Each new row is followed by what is left after taking away its nearest point in the smallest flat space through zero that holds the last named rows.

z_889 (4 x 16):
[[-30.4  34.2 -23.4  -0.5  57.8  -6.6  52.6  60.3  28.0  10.9  47.2 -18.9
   58.7   8.3 -13.2  -8.7]
 [ 14.6  -7.0 -54.6  13.1  -1.8  -4.4 -32.8  -4.7  38.5  17.8   8.6 -30.2
   37.3  23.7 -48.1 -41.1]
 [ 32.4  30.7 -34.5   4.0  -2.7  16.3   6.9  87.1  25.0  20.5   0.0 -49.3
    9.0 -20.3 -22.2 -40.1]
 [-10.9  -6.6 -64.4  -3.0 -19.3 -42.8 -55.6  21.2  13.2 -13.7  43.7   4.0
   36.4 -12.1 -27.7 -69.8]]
New rows:
[ -2.7  14.5  27.2 -27.6   6.7 -18.4 -18.9  19.6  33.1   0.3 -22.7 -30.1
 -53.9   6.2   0.9  10.2] | [-18.9  10.0  17.8 -28.2  15.6 -31.9 -22.7   7.5  36.6  -4.4  -5.7 -20.9
 -35.9  14.4  -3.8   5.8]
[  5.6 -68.7  46.4 -51.1 -10.6  -7.0   0.7  -9.9 -32.9  -7.7 -37.7   6.6
  21.7  48.8 -64.1  23.9] | [  3.7 -51.9  35.7 -56.6  -9.5 -13.0   7.7  38.7 -33.7 -11.1 -22.2   1.0
  26.6  27.7 -60.5   5.1]
[ -5.2 -21.3  27.2 -20.1 -24.8  15.3  27.7   9.8  -4.6   2.7  12.9   9.0
  22.8  21.7  39.8  -8.7] | [  4.4 -24.8  14.9 -16.5 -32.0  16.7  14.6   7.4   3.2   7.4   8.9   0.3
  25.2  25.3  28.3 -19.8]
[ 19.7   4.2  43.8  25.2 -46.9  -5.9  10.8  10.9  16.6   1.3  -6.4   6.8
  20.2  15.0 -25.7   9.7] | [  9.1   4.7  41.1  22.0 -44.2 -15.7  10.1  13.9  13.3  -5.1   5.5  15.2
  26.3  11.4 -22.4   5.7]
[-29.0  -9.9 -13.8  -2.0 -21.7  32.2  -0.1 -11.2 -39.2  -4.9   4.3  14.0
 -16.9   4.9  30.2  13.8] | [-22.8  -4.2 -30.5   2.8 -14.4  36.5   1.9   1.5 -22.8   5.6   7.4  -3.5
  -1.9  12.1  14.2   2.8]

z_195, 4 rows:
[[-26.5  -3.7  30.3 -14.0  18.0  27.0  52.6 -20.5  25.5  14.2  64.0  25.8
  -37.6 -20.2  39.3 -21.2]
 [-49.5 -57.0  -9.9   9.8  17.0  31.7  11.4 -33.6 -27.5  13.8  35.0  39.5
  -47.7 -12.6  10.2   7.8]
 [-45.6 -26.5  44.5  18.7 -31.2   4.5 -22.3 -26.0   7.7 -19.3  24.9   4.7
  -53.5 -38.8  -5.3  -0.4]
 [-31.1 -22.5   3.0 -15.6 -50.7  23.2  35.0 -19.9  17.6  33.9  16.0  32.2
  -14.1   7.6  -0.6   1.7]]
New rows:
[-29.1  29.1  -2.7 -32.2   7.0   1.4  -9.4  49.3  -1.7 -36.7 -61.0 -32.1
   7.3 -10.0  -8.7 -11.7] | [-49.7   9.1  -6.0 -36.8   8.8  20.0  12.5  34.5  -3.8 -20.7 -39.6  -9.4
 -10.0 -10.8   1.3 -12.2]
[ 11.4 -20.6   5.1   4.9  14.8   7.1   8.9  47.5  -0.2 -33.3  -7.4  -9.6
 -48.6 -38.2 -16.4 -39.9] | [ 14.8 -23.1 -12.8  -6.0  -3.9  12.4  23.6  49.3   1.4 -13.0 -18.8   0.3
 -32.3 -18.7 -22.2 -35.0]
[  3.1  -6.1   5.5  14.3  19.0 -56.3   2.8  12.9  14.4   5.6  14.0  -0.7
  -1.1 -30.4  47.2   9.2] | [ -2.2 -17.8  -8.2  11.8  -4.8 -52.9   2.7  10.3   9.9  18.2   0.2   7.7
   5.5 -18.2  34.9  18.0]
[ -7.3  12.9  33.9  11.6  21.9  20.3  14.2  -8.3 -10.3 -23.7 -31.6  35.6
 -15.4 -15.4 -33.1  -7.5] | [  0.1  18.5  26.4   4.9  17.1  20.5  22.5  -3.9  -7.0 -15.6 -37.4  36.7
  -3.5  -5.5 -33.8  -7.3]
[ 15.1 -12.6  17.0 -26.8 -28.3 -17.9 -17.7 -18.1  33.4  16.0   7.0 -18.6
 -14.9 -24.9 -58.4 -28.4] | [ 22.7 -18.9  -8.0 -27.6  14.2 -10.6  -8.1 -16.1  13.1  22.0  11.7 -10.9
  -9.4 -15.9 -47.0 -27.1]
[ -5.2  -9.9   1.1   8.2  -8.5  -8.4  -8.3  -2.0  -8.4  17.1  -3.3   3.8
  61.0 -11.5  -5.1   4.6] | [-11.2 -10.1  12.5  10.0   1.6  -5.6  -5.0  -6.3  -5.1  12.1  11.7   4.7
  48.5 -22.0   3.6  -0.6]

z_218:
[[ 40.6  37.5  32.2  -6.4  13.9 -15.6 -38.2  32.8  14.0  22.5 -10.4  12.0
   87.1  -7.4  37.3  -4.5]
 [  8.8 -10.8  -7.7 -31.4  -8.1 -28.6 -15.7  -2.4   8.0   6.4  37.5   3.7
   41.9  27.8  -3.4  22.2]
 [  1.3  36.6  20.6  32.7  -1.2 -55.4 -53.4  -5.9   4.2  15.7  77.8  42.3
   82.4  25.6  31.5  50.6]
 [  9.2  30.9  -7.6  -5.8 -20.4   9.3 -55.9  34.4 -36.9  33.3   7.3   4.1
   35.3  49.7  27.2  -8.0]]
New rows:
[ 13.1   5.0  -2.3   3.4  50.4  33.9  -5.5  26.7   6.9  20.9 -10.6  26.8
   9.5   9.1   4.7  20.7] | [  4.5  -8.0 -10.9  -0.8  46.7  30.3   3.6  15.8   7.7  14.7   0.4  25.0
  -4.2  13.7  -6.5  27.7]
[-30.7   2.8  23.2 -27.5 -21.5  -3.7  -0.2  -1.3   5.4  -4.0 -51.0   2.8
  -9.3   7.1  15.5  -9.1] | [-36.2   3.4  24.2 -19.7 -22.1 -16.8  -3.5 -10.1   8.2  -5.9 -30.3  11.0
  -2.6  10.9  15.5   5.1]
[ 23.8 -26.2  11.6  -2.6  -2.8 -23.2  20.2  -6.3  37.1  -7.5  22.6   7.6
   9.7 -13.2   0.8 -15.4] | [ 15.5 -13.0   3.9  10.1 -13.4  -4.5   4.6   4.9  11.2   2.6  15.7   6.8
  -7.1   3.9   8.8 -26.2]

z_122 (4 x 16):
[[-56.1 -21.5  38.2 -37.1  11.1 -30.3 -17.5   0.7  21.4 -26.8  -5.4  13.1
   34.1  54.3 -35.8 -34.0]
 [-50.0 -41.4  31.1   9.2  14.7 -18.2 -24.5   8.4  -6.6  10.5   9.8 -24.3
   18.2  -8.5 -24.4 -53.5]
 [-43.0  -4.4  62.6  39.6   6.1 -31.7  -6.1 -28.9  -0.3   0.6   4.6 -29.7
  -15.6  30.0 -27.6 -27.0]
 [-57.2 -24.7  36.2 -30.3 -15.7  38.2  44.9 -32.2  12.0   3.2 -36.1   6.8
   15.7  17.9   2.0 -17.4]]
New rows:
[ 37.9   7.4  -9.0  36.0   9.8  16.3  24.4  27.4  39.3  11.6 -32.8 -14.3
  41.4 -31.7 -10.5  35.3] | [ 16.4   1.5  11.9  34.1  14.3   1.3  17.4  23.0  44.7   4.4 -32.5 -16.4
  47.3 -11.9 -25.3  21.7]
[-16.4  -7.5  -8.0  33.6 -38.7  -1.9   9.9 -13.1 -36.2  12.6  31.0 -31.3
  23.8 -10.8  35.4  29.7] | [-21.9  -6.7  -8.9   9.0 -35.0 -13.4   1.4  -5.8 -24.8  -4.3  29.6 -15.2
  38.9  12.6  25.8  29.3]
[ -6.2  10.4 -42.2  13.3  11.5  31.6  40.0  -7.2 -26.0  37.6  37.4   1.3
  -4.8 -33.8 -41.3  -0.6] | [-15.7  18.0 -28.8   0.0  15.1  11.4  32.5 -10.0 -13.4  18.2  36.6  12.4
   2.0   1.8 -56.1   0.2]
[ -6.6 -32.5  29.7  27.9 -40.8  19.7  31.4 -28.3 -29.0 -35.4   3.4 -40.4
  -8.3 -39.1   2.0  -1.4] | [ 10.4 -22.2   8.8  -0.5 -32.5  -2.2   8.4  -5.8 -17.5 -58.8  11.5 -16.8
   8.1 -17.4  -6.8   8.4]
[ 34.4  34.4 -30.8  19.3  34.8 -29.2 -37.9 -28.7  40.6  -9.4 -10.9 -14.6
  26.0 -10.1  39.9  40.7] | [ -5.4   6.7  -8.9  10.5  32.0 -12.7 -24.6 -38.3  40.6   0.4 -23.5 -21.8
  38.7 -14.7  36.5  14.4]

z_932 (4 x 16):
[[ 55.6  43.4   5.9  46.8   2.5 -17.0  14.8 -22.0  15.5   5.2 -44.6   6.5
  -32.8  -4.6 -14.7  -8.5]
 [ 45.6  57.2  37.6  25.6  10.0   8.8 -37.3  35.4  38.2  77.6  15.7  20.7
   -3.5 -31.3 -12.9 -39.8]
 [ 33.7  39.2  28.7  32.4  21.7  61.6  17.7 -17.8  19.9   7.4  27.3 -22.7
   -7.7  29.9  18.4 -30.1]
 [ 22.2   7.6  -8.0  74.4  31.8 -11.3 -53.4 -12.2  18.4 -26.9 -17.5 -37.8
   18.2 -17.6  -7.6  35.3]]
New rows:
[ 56.1   2.3  -3.1  47.9  11.5  -6.3  -7.3 -10.6   7.5   6.1  18.7   0.2
   2.3  -2.2  12.8  20.0] | [ 31.1 -17.3  -8.3   8.2  -3.7 -10.1   7.7  -2.1  -6.8   8.3  26.6  14.2
   3.1   1.6  15.6  16.8]
[  3.7  -2.1  10.5 -15.2  -2.4   3.8  -7.3  -5.5  -5.4   0.7 -40.0  40.1
  -4.9  -4.4 -17.7  26.0] | [  1.1  -1.1  17.1  -9.8   7.5  27.4 -11.7  -6.4  -1.4  -1.6 -20.3  26.6
   4.0   4.7  -8.3  22.7]
[ -9.6   1.5  29.7 -12.7   1.1  -8.7  -7.6   9.0 -20.4  -9.7 -25.5  -4.1
  52.7  61.0  -8.2  -4.0] | [  1.3  11.6  32.8  -5.9   0.7 -14.9 -10.5  11.3 -15.3  -0.2 -32.3   1.4
  47.8  54.6 -13.2  -7.9]
[  8.3  11.7  17.5 -18.9  -7.6  -2.6  26.8  12.4  42.2  41.3  -0.2 -13.3
   9.1  -4.1  -6.8  30.5] | [  2.2   1.6   9.6 -14.3  -5.0  -3.4  28.5   3.0  37.0  21.9  -4.2 -23.3
  12.1   1.5  -4.2  42.2]
[ 22.7  26.7  -4.4  10.2  -9.3  33.9   1.2 -18.1 -24.9  -6.3  21.1 -12.6
  -8.1  -1.9 -50.6  -1.5] | [  8.8  13.5 -10.9  -3.8 -15.2  20.5  -5.9  -9.3 -30.6  -5.4  20.3  -6.2
  -2.6 -10.1 -54.0   5.2]
